The rows are grouped in 3 ways, from coarse to fine. Each group lies inside one group of the grouping before and may be the whole of it. The rows also spread widely along 10 directions, which tell nothing about the answers.
In the rows, zero is written as 128.
Known rows, each followed by its group in each grouping:
[127 125  87 107 135 121 122 109 114 136  59 128 112 149  72 150 128 164
 137 131  62 151 185 111 116 156]
K_298 Vin nal
[110  93  84 128 125 118 178  89 121 133 126 127 142  86  91 139 108 160
 172 110 112 140 167  93 103 126]
K_298 tuka vomuv
[ 99 124 133 141 134 109 125 123 129  91  82 143 122 162  79 138 119 137
 145 123 129 119  94 128 103 125]
K_298 Vin Ruk
[124 108 141 126 107 135 146 101 123 121 166 138 123 131  99 129  87 131
 179 107  76 143 147 125  90 116]
K_298 tuka lura
[ 65 142  95 149 120 142  92 149 174  91 100 172  95 185  94 118 141 139
 129 154 130 132 107 152 117 105]
K_604 fupe kosi
[ 76 136  84 192 176 120 149 127 154  92  66 106 156 131  67 155 124 159
 101 155 196 158  97 116 100 115]
K_604 dap Reru
[140 157  69 142 117 132 217  97 189 143 146 117 115 106 103 127 150 143
  99 148 118 158 149 142 161 102]
K_604 fupe kosi
[128 105 148 151 176  88 141 103 124  76  73 109 163 138  76 146 122 162
 131 103 164 138  84 105 111 133]
K_298 tuka lura
[163 176 141 139  86 125 194 124 145 129  81 111 139 154 101 158 136 143
  76 179 130 157 101 164 133 117]
K_298 tuka lura
[188 110 126  87 139  97 149 102 124 120  73 135 114 137 100 119 145 171
 128 107  74 162 171 123 153 134]
K_298 Vin nal
[143 122 102 108 113 117 173  98 139 138  89 138 124 113 104 126 142 157
 128 129 107 143 167 113 136 123]
K_298 tuka vomuv
[144 158 123 126 121 110 178 105 154 146  93 108 109 134 108 150 148 129
 107  85 104  76 104 107 156 136]
K_604 dap Reru
[142  95 114  93 108 114 123 119 127 117  93 159 107 117 122  90 140 135
 125 105 123 116 181  99 134 119]
K_604 fupe kosi
[147 123 126 149  59 102 199 134 143 146  53 115 130 125 157 156 144  91
  79 127 167  72 129  87 143 133]
K_298 Vin Ruk
[ 98 110 122  75 115 100  93 122  95 109  26 179 113 139  82 117 146 179
 142 119 122  92 132 101 109 137]
K_298 tuka vomuv
[159 138 140 109 141  87 189  90 137 114  91 129 138 123  91 136 145 182
 125 111 125 124  82 130 151 120]
K_298 tuka lura
[ 64 138  54 129 141 107 173 108 172 125  91 160 103  93  89 116 168 177
 133 118 154  91 110  99 142  99]
K_604 dap Reru
[163 160 149 105 138 113 147  91 128 111  98 103 119 121  78 119 139 114
  89 102 132 125 125 123 132 128]
K_604 fupe kosi
[109 135  99 168 115 137 128 146 147 119  44 115 143 185  96 176 121 144
  97 181 125 162 139 125 110 147]
K_298 tuka lura
[151 150 201 112 109 120 124 118 115 103 113 134 111 160  95 124 113 117
 126  82 119  90  63 144 108 116]
K_604 dap Reru
[ 78 130  97 164 133 125 151 121 147 102  91 128 142 139  82 152 120 154
 132 158 153 148 108 125  97 116]
K_298 tuka lura

New rows. What belongs after each?
[155 170 149 110 183  98 193  53 141 111 139  92 121  77  56 114 144 133
 120  58 138 110  83 109 134 108]
K_604 dap Reru
[123 160  93 116 132  87 217  91 157 131  88 135 115 118  84 147 162 181
 130 123 119  95  71 132 165 118]
K_298 Vin Ruk
[120 161 114 128 151 133  85 140 176 109  62 148  89 214  85 134 152 155
 117 128  69 141 114 150 146 132]
K_604 dap Reru
[113 123 108 153 153  96 181  94 178 100 102 128 135 102 106 117 161 140
 121 108 168 129 111  97 145 104]
K_298 tuka lura
[ 59 135  61 127 149 125 134 101 126 124  88 131 122 103  56 136 132 160
 133 131 139 109 143  96 102 132]
K_604 fupe kosi
[ 99 115 120 118 161 126 111  94 153  70 129 162 100  94  72  54 134  97
 154 120 152 188 185 114  84  70]
K_298 Vin Ruk
[103 115  88 113 141  93 119 120 138 114  19 153 107 135  97 127 172 157
 114 117 135 106 152  85 142 138]
K_298 Vin nal
[124 110 110 123 108  88 183 119 151 110  80 162 118 108 125 106 158 145
 124 125 169 107 113 110 145  97]
K_298 Vin Ruk
[ 85 121  79 153 100 144 131 130 122 153  65 107 130 122 103 161 112 114
 109 129 128  97 182  70  92 151]
K_604 dap Reru
[ 77 141 122 195 107 115 152 137 158 115  69 108 128 161 112 174 127  86
 108 123 167  73  76  97 110 138]
K_298 Vin Ruk
[154  83 164 129 121  93 108 133 133  84  61 146 119 146 137  99 144  98
 112  91 159 128 152  95 126 117]
K_298 Vin nal
[ 90 129  80 145 121 118 201 102 156 125 140 142 121 112  91 138 118 155
 163 132 114 131 117 130 118 103]
K_298 Vin Ruk
[120  60 101 182 170 118 119 129 152  90 120 130 141 181 104 151  95 155
 182 100  81 182 149 116 113 140]
K_298 Vin nal
[117 152 139 144 145 129 108 122 135 104  66 111 121 151  75 136 128 113
  96 116 144 125 119 111 102 130]
K_604 dap Reru
[ 83 133 150 131 147 140  95 106 148  72 164 166  95 154  60  90 102 103
 186 113  95 162 120 150  70  86]
K_298 Vin Ruk
[ 98 185 107 131 133 133 137 100 160 114  70 123  96 123  64 118 168 102
  83 150 142 153 151 125 111 107]
K_298 Vin nal
[126  83 132 166 152  73 165 123 110  93  55 109 165 146 102 171 117 174
 132  98 168 105  65  98 122 146]
K_298 Vin nal
[162  96 149  95 100 122 128 123 116 117 119 160 121 165 115 121 101 168
 165 116  60 150 150 139 119 125]
K_298 tuka lura
[115 154 113 125 128 141 178  84 122 141 136 104 124  84  65 132 106 126
 127 115 118 132 144 114  91 113]
K_604 dap Reru
[126 117 113 182 159 103 198 101 134 101  88  83 184 117  82 173 107 163
 115 140 178 161  93 109 109 129]
K_298 tuka lura
[105 138 101 146 118 107 141 130 162 119  61 131 115 153 112 146 161 134
  96 116 150  78  99 105 154 137]
K_604 fupe kosi
[130 106 137 163  96 115 197 114 139 116 134 124 154 119 122 145 108 132
 139 124 155 133 100 124 110 105]
K_298 tuka vomuv
[139 110  90 115 178 117 141 102 145 119 130 140 115 156  73 134 114 209
 180  97  43 164 137 140 141 130]
K_604 dap Reru
[107 119  78 108 187  89 149  74 146 110  70 132 127 101  65 123 159 190
 146  99 115 131 146  82 142 134]
K_298 tuka lura
[116  88 157 119 134 105 133 113 101  68 106 157 149  99  88  93 107 155
 148 130 182 162 124 121  75  88]
K_298 tuka lura
[187 118 154  94 109 116 164 101 114 148 134 116 114 129 117 131 111 131
 143  62  62  96 146 109 137 139]
K_604 dap Reru
[127 130  87 183 123 115 214 131 151 139  98  99 157 139 109 186 114 175
 109 146 141 125  86 130 138 128]
K_604 dap Reru
[140 111 153 129 154 107 162  92 125  82 133 127 148 111  81 113 110 155
 148 113 147 170 108 130  99  99]
K_298 tuka lura
[105 114 109 124 148  95 190  88 118 100 108 137 151  83  69 126 124 196
 144 131 166 139  97 118 107 101]
K_298 tuka lura
[171  76 125 153 153 104 142 129 115 100  78  99 168 157 106 154 101 166
 113 120 135 167 141 114 128 152]
K_604 fupe kosi
[140 109 158 132 158 102 130 105  83  80  73 115 154 136  59 138 100 156
 127 125 146 169 114 129  80 130]
K_298 Vin nal
[145 109 135 148 161  98 124 121 143  86  48 119 143 157  99 136 140 149
 109 124 150 157 121 109 131 133]
K_298 tuka lura
[107 142  53 120 150 138 163 100 144 129 126 134 120 121  51 133 120 196
 141 161  85 185 160 152 122 117]
K_604 fupe kosi
[150  74 172 150 133  89 149 128  67  91  56  99 192 136  96 170  80 162
 123 119 177 129  93  99  83 149]
K_298 tuka lura
[147 136 114 171 120 155 174 112 167 120 177 102 131 149 102 143  97 114
 127 137  93 185 147 158 119 113]
K_604 fupe kosi
[160 125 152 126 157  96 134 108 131 101  83 117 126 175  87 148 122 142
 141  90  82 127  97 128 135 149]
K_298 Vin Ruk
[121 139 116 123 127 135  82 130 145 107  53 134 103 161  93 115 148 105
  88 136 130 140 175 111 123 135]
K_604 fupe kosi
[138  91 108 157 118 125 152 137 146 134 127 128 128 171 126 159  96 161
 158  99  73 125 131 124 133 136]
K_604 dap Reru
[ 87 145 112 119 147 134  93  94 158  92  80 147  99 108  70  83 162  92
 121 119 146 160 186  96  96 105]
K_298 tuka vomuv
[150 147 168 186 161 110 173 108 148  85 111  79 154 166  75 168 102 109
 116 117 146 158  61 146 110 125]
K_298 Vin Ruk
[101 101  93 175 161 105 177 120 198  97 152 148 121 152 119 130 134 177
 170  83 125 116  62 131 156  97]
K_604 dap Reru
[178 122 164 133 128  92 177 118 168  85 108 145 133 152 126 112 148 158
 117 125 147 161  85 155 158  91]
K_298 tuka lura
[173 151 131 111 135 106 207  85 116 132 129  97 142 124  73 161 115 184
 123 113  97 125  85 150 145 136]
K_604 fupe kosi
[110 142  90 120  95 118 187 105 140 137  97 127 121  78 105 121 147 126
  94 132 170  96 146  99 133 110]
K_604 fupe kosi
[ 76 170 112 164 154 124 153  87 163  99  96 112 128 114  56 136 148 112
 112 129 171 140  98 114 100 111]
K_298 tuka vomuv
[145  91 143  97  86 112 139 122  63 115  69 140 139 104 101 122  99 140
 122 140 144 141 173 109  78 120]
K_298 Vin nal
[112  86 129 143 132 133 104 122  99  98  94 131 151 148  77 144  81 145
 161 132 111 170 159 114  67 136]
K_298 tuka vomuv
[136 123  97 193 175  97 184 117 175  91  67  98 154 149  94 160 147 157
  97 143 167 182  99 130 146 122]
K_298 Vin nal
[ 89 123 130 152 103 141  76 151 169  94  73 169 101 197 114 120 138 108
 131 142 120 141 134 131 109 116]
K_298 tuka vomuv
[192 151 129  96  93 123 167 128 146 146  76 133 106 153 121 127 149 152
  86 134  86 138 149 149 167 122]
K_604 dap Reru
[162  69 134 171 118  80 165 148 151  96  60 130 149 168 157 150 138 146
 113 111 162 129 106 111 159 128]
K_298 Vin nal
[148 129  71 157 157  92 225  88 158 129  55  84 166  81  96 153 158 168
  79 149 179 166 151  90 154 129]
K_298 tuka lura
[157 117 179 112 126 106 147 112  91  89 100 131 141 103  87 104 108 136
 112 108 179 131 104 126  93  95]
K_604 dap Reru
[116 147 149  88  87 107 136 121 128 128  82 162  97 164 105 139 145 156
 143 104  87  62  80 129 134 135]
K_298 tuka lura
[182 147 141 176 100 116 208 104 164 143  71  62 151 128 135 171 147  74
  56 120 158 129 141  93 152 145]
K_298 tuka vomuv
[ 96 144 117 151 147 140 154  90 141  99 135 121 137 116  53 129 111 133
 144 144 134 184 128 139  79 104]
K_298 tuka vomuv
[120  94  87 106 129  96 191  86 107 128 101 137 133  74  91 126 123 178
 154 109 124 127 156  94 118 120]
K_298 Vin nal
[139 147  92 135 159  97 168  88 152 136  55  81 129 115  89 156 165 133
  82  91 140  91 130  76 163 157]
K_604 fupe kosi
[113 119 177 160 138 102 110 119 126  86  75 111 140 169  94 156 117 111
 127  87 154  85  61  99 102 143]
K_298 tuka lura
[ 79 125 114 131 110 128 122 114 109 105  73 138 121 101  79 116 124 108
 116 145 170 138 167  99  69 110]
K_298 Vin nal
[130 123 120 106 179 121 128  90 158  91 158 152 100 126  70  84 129 160
 172  84  87 167 139 139 120  92]
K_604 dap Reru
[148 126 153 148 173  83 154 101 179  79 123 123 121 162 105 126 155 141
 130  57 141  94  36 129 173 118]
K_604 fupe kosi
[164 115 130 108 113  97 200  80 121 138 105 109 140  80 114 132 133 136
 120  93 131 109 151  82 136 128]
K_298 tuka lura
[102 153 113 161 124 153 125 114 136 128  85  94 132 155  72 170 107 107
 113 151 103 159 161 115  82 147]
K_298 tuka lura
[ 94 105  92 107 137 123 128  86 113 126  96 133 124  87  76 119 120 137
 154 105 108 130 197  71  89 133]
K_298 tuka lura
[103 161 119 122 103 140 134 117 162 122 112 152  86 120  99 100 144 102
 111 120 132 113 141 122 114  93]
K_604 dap Reru
[158 164 155  79 115 115 183  81 105 115 117 136 131  94  63 112 126 164
 121 140 125 154 113 154 106  98]
K_298 tuka lura
[125 136 116 120 134 134 126 104 148  97 116 133 112 101  85  82 142 103
 102 129 156 166 177 118 112  97]
K_604 fupe kosi
[113 128  82 114 146 128 147  98 138 127 110 142 121 146  64 142 122 190
 167 136  57 171 154 138 116 133]
K_298 tuka vomuv
[ 89 139 119 155 116 133 117 116 111 130  42  84 142 130  81 172 117  91
  92 133 150 106 159  66  77 165]
K_298 tuka lura
[125 120 112 122 233 106  94  67 168  70 127 120 108 125  49  87 152 134
 153  51 106 159 146  99 135 121]
K_604 fupe kosi
[120 111 142 149 123 129 144 102 106 127 134  99 131 146  85 165  71 104
 168  88  76 112 132 105  82 152]
K_298 Vin Ruk
[141 123 130 170 152 130 179  89 145 113 158  91 154 141  76 165  91 138
 159 110  91 180 119 136 106 131]
K_298 tuka vomuv
[ 83 139 114 135 151 104 159  90 166  98 131 148 100 119  81 111 148 125
 164  86 129  98  88 115 120 100]
K_298 Vin Ruk
[138 160 110  97 118 130 123 103 152 147  62 124  85 117 102 107 169  98
  89  97 103 101 190  85 139 133]
K_604 dap Reru
[148  93 136 137 150  84 176 116 143  89 139 142 143 165 107 146 115 204
 167  81 114 104  35 149 162 120]
K_604 fupe kosi
[136  89 159 182 120 132 117 143 117  98  96  96 155 146 122 142  84  78
 109 106 167 136 144  91  79 131]
K_604 dap Reru
[152  87  87 160 151 136 147 112 164 117 146 111 136 142 112 128 106 132
 142 111  88 195 196 116 133 127]
K_604 fupe kosi
[105 113 150 166  92 124 161 120 118 112 103 106 153 110 114 148 102  92
 116 123 182 108 122  90  77 120]
K_298 tuka lura
